There are 4 ways to turn a row about zero (a turn may also mirror it). The second row of each pair is the first, turned, with some noise. The first 36 pairs use one turn. New pairs use 2 turns, one after the other, and a turn may come again.
Some pairs, each with its turns in order after it:
[-25.3 -29.3  -3.7   2.2 -17.6  13.5 -24.5  12.6]
[-22.8 -12.4   7.8  -2.4   1.6  31.0   4.4 -33.5] => M

[ 34.1  35.5 -25.9  32.5  -9.7  -9.8 -14.6  30.9]
[  3.1 -15.4 -15.6  53.1 -24.0 -13.2  15.3 -34.7] => V

[  7.0   8.7 -23.7  30.4  35.1 -18.5  -3.3  24.6]
[ 15.8 -31.2  16.5  42.2  -6.6 -13.7  15.0   8.3] => V

[-26.8  21.6  -6.2   4.8 -23.2 -30.7   1.0  30.7]
[ 19.5 -36.9   5.4 -15.0 -16.0 -12.7 -10.3  33.7] => R

[  9.6 -11.2  -7.7 -31.4 -19.6   5.5 -16.0 -29.6]
[-15.6 -14.2   8.8  32.4   7.6  19.1  22.9  21.2] => M

[ 10.2  29.9  14.0  21.4  19.1 -12.2 -31.3   8.3]
[-18.9 -42.4  -3.5  12.5  -1.0 -18.5  16.4 -15.5] => V

[-10.2  14.7 -27.7   9.9   6.7   5.1   5.8   7.6]
[  5.0  -6.9  16.2 -21.0   9.1  16.8  -9.5   1.1] => N

[  3.1  32.0 -27.9  -9.6 -34.0  -3.7  -1.3 -27.2]
[-24.4   0.3  28.7 -21.8 -39.8   2.0  -7.6  17.6] => N

[ 10.4  23.0  33.4  -2.8 -16.8   2.0   7.0  14.2]
[ -8.3  -0.3 -37.8   1.3  21.3  -2.5   9.2 -16.7] => V

[  9.9   0.8 -21.5  22.1 -23.9   0.1  -3.7  16.4]
[21.1  2.8 35.2  5.2 -9.2 10.1  2.6  0.5] => N

[ -2.3  14.7   3.9   3.3  28.1  27.3  -4.2 -15.8]
[ 19.5 -33.4   1.3 -22.3  -4.0  -2.4  -6.8  -4.3] => V

[ 14.1  25.7  26.0  23.8   7.3  -9.9 -30.7   6.5]
[-12.0  -3.9 -32.7  -0.1 -32.8  25.9   3.1  16.6] => R

[-18.4  19.7  16.9 -28.5   1.5 -26.1  28.4  -2.3]
[ 33.4 -11.7  -6.6  -1.8 -13.0 -36.4  22.5  -4.6] => R

[ 27.7 -22.8   5.0 -16.8 -32.7  34.3  23.0 -28.2]
[ 24.7  46.8  -6.7 -39.5  -7.2   5.2  -0.8 -24.4] => V

[ 26.7   9.5   4.5 -30.1   2.4  16.7 -25.2  33.8]
[-30.9   1.0 -37.7  21.0 -19.2 -16.7  17.0 -11.3] => M

[-28.7  29.9  25.5 -17.1 -14.9  27.5 -31.9 -20.3]
[-40.4 -33.1  -6.7 -17.1 -21.2  -9.2  30.4 -19.9] => R

[ 28.3 -11.5  -2.0  28.2  23.0  25.5  20.3  34.0]
[ 27.4 -16.3   1.6  18.8  14.1  40.7   2.4 -35.6] => N

[-22.0  27.7  31.8  10.3   8.9  -8.3 -29.9 -12.6]
[ 14.0  27.7  -8.1  28.4  -3.8  15.7 -37.2 -12.3] => M

[-25.8  -6.2 -14.4 -13.0  19.4 -19.3 -32.9   4.9]
[  3.9  11.1   4.9 -17.6  27.5 -31.5 -24.2   5.7] => N

[ 25.6  29.0  -4.1 -34.2  -1.1 -14.0 -17.4  34.2]
[-29.3  10.7 -49.9   9.4 -15.2 -13.8   5.8  18.3] => M

[ 10.3 -26.2  -0.5  -8.2 -11.9   1.9  14.0 -32.4]
[ 0.6 -6.7 34.4  8.9 11.8  4.0 23.0 17.5] => M

[-24.0  32.7  -6.7  28.3  23.9  34.1  -4.4  17.2]
[ 28.9 -18.1 -22.7  -0.4  -4.8 -14.2 -30.4 -39.1] => M

[ -8.3   6.9 -19.3  33.8  22.9  -5.5  -6.4  17.8]
[ 28.0   8.5   8.5 -12.4  21.8  23.0 -18.7   0.7] => N

[ 16.3  -3.9 -10.1   4.1  35.2 -19.9  14.0 -11.3]
[-12.4  -6.1  -9.8  16.3  16.7  20.3 -33.3   3.7] => N

[-22.2   5.0  29.9 -25.7  16.9 -11.5  28.6 -12.3]
[-37.5   2.6 -34.1  -3.9  21.2  -1.3  16.8  11.8] => N

[ -7.9  -5.6 -10.7  -4.1 -33.4  24.1 -18.9 -19.6]
[-37.0  -3.6  27.8 -15.2  -5.4  -6.4  -4.7 -12.2] => R

[ 10.7   8.0 -31.1 -30.6  -8.3  -3.8  14.7 -15.0]
[ -6.6 -26.8  -8.4   4.8   7.5  -4.0   9.1  39.4] => M

[ -9.4   2.6 -11.8  -4.8   7.5 -29.6  31.8  22.2]
[ 43.3  -7.6   1.7   5.5   8.8 -15.8  -4.9  20.1] => R

[ 33.8 -18.7  10.8   1.0  -8.1  -2.9  26.0 -15.1]
[  2.9  11.8  24.9  -2.2  11.3 -18.5  33.4  16.8] => M

[ -5.7 -29.0  31.7  24.5 -25.1  12.2  19.2  32.7]
[30.6  1.1 -2.1 27.3 10.8  7.5 53.2 -0.9] => N

[ -9.4  -2.9 -16.8  13.5  15.8  16.7  -9.8 -27.2]
[ 12.3 -15.6  24.0 -13.9 -15.5  -8.6 -20.2  -2.1] => V

[ 23.0  -8.3 -30.8  -4.7 -22.1 -12.1  -3.5   4.7]
[  7.9  13.6  38.6   0.0  -9.6   9.6 -17.3   7.2] => R

[  3.1   8.2  10.9  22.4  -7.7  16.6 -10.4 -13.3]
[ -0.5  -7.4  -7.3 -12.2  -3.5 -23.1 -10.0 -18.8] => V

[ -7.9 -25.4  -7.7 -17.4  32.4 -14.0 -25.2  13.3]
[-12.9 -13.4  20.8  -2.7 -17.0   6.5  24.8  39.3] => V

[-12.5  12.2 -26.0 -26.3  19.4  -4.3  31.6  34.7]
[ 44.5 -30.9  15.7  23.1  23.4  -4.4   8.2   2.6] => R

[ 24.8 -28.5  27.5  24.0 -18.4 -15.9  -7.8 -31.1]
[-16.1  49.4 -16.5 -21.0 -19.5  -5.7 -20.9  -3.4] => R

New pairs, each followed by its turns in order:
[ 16.9   9.2 -33.9  22.5 -30.9  20.3  16.9  11.7]
[  6.7  27.0 -32.6 -36.5  11.2 -21.1   8.4  -4.9] => N V

[ -4.6  -1.8  32.1  23.5  -6.7 -14.3  31.8  12.2]
[ 22.6 -19.1  -9.2 -20.7  10.0 -36.4  -5.7 -13.8] => N M

[  8.3  28.6   4.6  30.6 -22.7 -33.3   5.3  33.8]
[-36.8  -3.2  20.3 -35.6   0.7   2.0 -33.2 -22.1] => M N

[-18.2  -1.9  -4.7  -1.8  11.9 -32.6 -23.8   7.7]
[ 27.5 -13.4  12.6  12.9   6.2   8.2 -10.0 -27.8] => R R

[-11.8  23.9 -10.6 -29.2 -12.5  -5.8   0.9  19.9]
[  0.5  34.2  -0.6 -13.8  11.0 -15.7  22.7   2.8] => R V

[-19.1   4.4   7.6  -9.2  -1.7  16.2  25.8  12.6]
[ -5.3  11.0  13.8   6.5 -24.0  23.0 -12.6   6.2] => M M

[-18.3  33.7  17.3  22.8 -25.1  22.8  35.1   5.0]
[ 13.5  -3.2   8.0  -5.2  -4.0  -6.9 -65.5  -5.6] => V N

[ 24.3 -13.3  18.8 -34.9  -3.6 -22.8  -1.8  24.0]
[  7.9 -28.3   0.9 -20.7  17.8 -35.2 -25.2  -0.8] => V M

[  4.4  34.1  -6.5  -4.1  30.3 -12.3  32.1  30.3]
[-30.6 -19.2 -14.5  13.8  27.6  -4.5  38.6 -20.2] => N R

[  3.8   8.8 -15.4   2.7 -21.0   4.1   1.3 -12.8]
[  5.4 -16.1  -2.7   6.7  14.2  11.5 -10.3 -12.9] => M N

[-16.8  30.2  -2.4  -4.8 -24.7 -22.4  23.4   0.9]
[-20.2  35.2   0.7 -25.3   5.5  13.1  17.8  11.2] => R M

[ 32.9  -5.8  -2.4   2.4 -12.0  -5.3  30.4  21.0]
[ 19.0  -3.7  -8.1 -17.4  16.9 -35.2 -20.4  -4.1] => N V

[-27.0  25.4 -25.1   2.4  14.2  29.1 -29.5  10.8]
[ 20.1 -30.2 -18.4   5.4  38.2  -0.9  27.5   2.5] => R N

[ 23.2 -21.3  23.2  16.7  16.8   4.2 -18.9   9.0]
[-30.8   2.0  12.5  23.7  21.9  10.4   9.2  18.3] => V N

[ -1.0  31.6  28.3 -27.5 -16.1 -26.6 -28.0 -34.0]
[ 17.8  -5.2  32.8  -3.0 -23.0 -52.1 -18.2 -15.5] => R R

[  5.7  24.3  24.0 -17.4 -26.8  31.8  -0.6  17.0]
[ 18.2 -16.9  -2.4  13.7 -20.6 -27.2   2.0  37.6] => R N

[ 29.9  24.5 -21.0  28.5 -27.7 -22.4 -12.4   8.6]
[ 43.1  -9.6  -0.3  18.6 -19.6  37.5   5.9  -7.5] => M V

[ 22.5 -26.5   1.6  35.2 -13.5  -6.0   9.7  22.8]
[ 12.6   0.4   0.1 -13.0  25.4  45.9  -0.2 -14.3] => M V

[ -7.3  -0.2  31.9   7.2 -18.7   3.7   6.8 -23.9]
[-17.5   8.9  18.8 -10.5   1.8 -14.6  -7.5  30.0] => R N

[ 25.1   5.9  34.3  10.7  29.0  -5.3 -31.1   3.8]
[ -6.1   1.7  -8.5  21.0   6.1  -3.2 -22.6 -51.6] => M V

[ 6.6 22.2  9.7  3.8  2.1  7.4 30.0 25.7]
[ 31.4  -2.2  13.7  22.5  -9.0   2.4 -17.9  11.7] => R N

[ 18.9  17.4  27.7 -32.8 -31.5 -13.3  28.8  -4.2]
[  6.3  11.7 -20.7 -29.5 -28.1  -6.8 -46.3  -4.8] => M M

[ -7.5 -28.5  14.5  18.2  28.5 -28.4  27.7  28.8]
[-43.4   6.0 -23.4 -17.4  15.2  39.2   1.3 -10.3] => M V

[ 34.4  25.6  -9.5 -27.1  26.9  -9.8  18.3 -15.1]
[ 28.5   7.3  -6.6  13.3  23.5 -22.7  -3.1 -42.7] => R V

[-30.8  16.1  21.9  -5.3  14.9   0.5  -6.8  14.0]
[  3.9  -0.4   9.0   8.9 -20.2  -2.9   5.6  39.3] => V V

[-32.7  25.6  25.5  -5.1 -32.6 -27.1  12.4   7.6]
[ 26.4  -3.4  -9.8 -43.5  26.8  -0.1 -31.7   4.0] => V N

[ 35.2 -13.6  33.0   6.9  25.0  27.4  31.2 -32.6]
[ 38.9 -49.7  32.9  -7.1 -13.7   3.7  -9.1  21.1] => N N

[-15.4  26.1  34.5   7.1 -22.1 -33.5  15.2  32.3]
[ 37.9 -25.3   0.8 -28.9 -35.3  10.5 -27.2 -10.3] => V M

[-30.8 -30.0 -12.0 -35.2  26.0  11.8   2.4  15.9]
[ -2.1  -1.0  34.7 -11.9 -48.2   7.2  -8.7  23.0] => N M

[ 16.7  34.1  -6.1 -30.8  19.7  27.5 -12.1  23.1]
[-25.7 -16.1 -26.6 -20.1 -24.2 -29.7 -11.2  26.5] => N N

[  8.3  -3.4  30.4  26.2  13.6  14.5 -17.7 -14.5]
[  1.9 -11.4  35.2   3.3 -26.4  12.1 -21.3  -5.8] => N N

[ 23.8  -1.0  -0.9  -4.6 -30.0  -8.9  28.5  19.0]
[-31.7   3.1  -1.6  -3.9 -11.3 -22.7  17.5 -27.0] => R V

[ 19.3 -20.2 -27.8 -21.2   5.6   9.3  -8.3 -28.2]
[ -7.9  14.0   2.1 -49.2   4.0  10.4 -13.0   9.4] => N R

[12.1 18.7 -1.7  8.9 12.5 21.4 30.2 14.0]
[ 25.4   3.5  -4.0 -34.9 -10.7   0.5 -17.4   1.2] => N V

[-29.4  21.1  16.6  18.4  32.0 -16.4 -26.2  34.7]
[-35.3  -3.7   2.1  -9.0 -42.6  10.9 -22.5 -37.2] => M V

[ 24.6  35.1   1.4  12.6 -34.0  23.9  24.9 -26.4]
[ 29.7 -26.2  31.1  23.9  10.0  -6.2  40.0   2.2] => M V

[-14.0 -18.7  31.4  -1.7 -17.8  -5.6  14.2 -15.8]
[-26.1   1.6  24.9   7.7  -1.3  29.1   0.1  -9.4] => R V

[-15.5  29.5 -16.9 -10.9 -26.3  -1.6 -15.1 -29.7]
[-35.3  19.1 -29.7   5.1   6.2  24.0  -2.2  11.7] => N V

[-30.5 -27.8   4.7  12.8 -30.1  15.2 -18.1 -21.8]
[-25.4  13.8 -30.1  20.0  -4.6  31.0 -26.0  11.7] => V M

[ 34.8  -9.8 -26.6  33.4   6.5 -32.3 -13.1 -27.1]
[ -0.3  34.3  13.9 -37.4  -6.5  24.3  25.0 -30.7] => R N

[-22.1   7.5 -25.6  -6.6  16.9  18.6  33.3  31.4]
[ 24.8  -7.2   8.9 -45.4  10.0   9.9  10.4  29.8] => N V

[-18.8 -28.6 -23.9  17.5 -19.9  -0.5  28.8  -7.0]
[-33.3 -34.2   6.0   7.7  12.1  -0.1  26.8  14.6] => R V

[ 23.4  13.7  -5.7 -22.2  -8.5 -30.8  32.0  34.8]
[-27.2 -18.4 -46.6   4.4  12.3 -29.4  14.9   2.6] => N R

[-24.1 -11.1  -3.9 -26.5   0.1  -2.3  15.9  -9.6]
[  3.7   3.0  -5.7 -19.4   0.6  -4.7   6.3 -35.7] => V N

[ 17.1  35.3  15.2 -23.0  11.5 -16.2  22.2   8.5]
[  0.3  -9.3 -11.9 -51.1  -0.2   2.0   9.0  18.3] => N N

[ 15.0  -6.4  35.1  -2.5   1.0  12.5 -16.0   5.2]
[ 7.0 14.5 14.6 11.3  6.8 35.1 -5.4 10.8] => V V

[-15.3  32.4  -5.3  25.7 -20.4  23.7  24.8 -19.5]
[  5.5  -2.2 -19.3  25.0  11.6   0.5 -49.2 -20.0] => M N

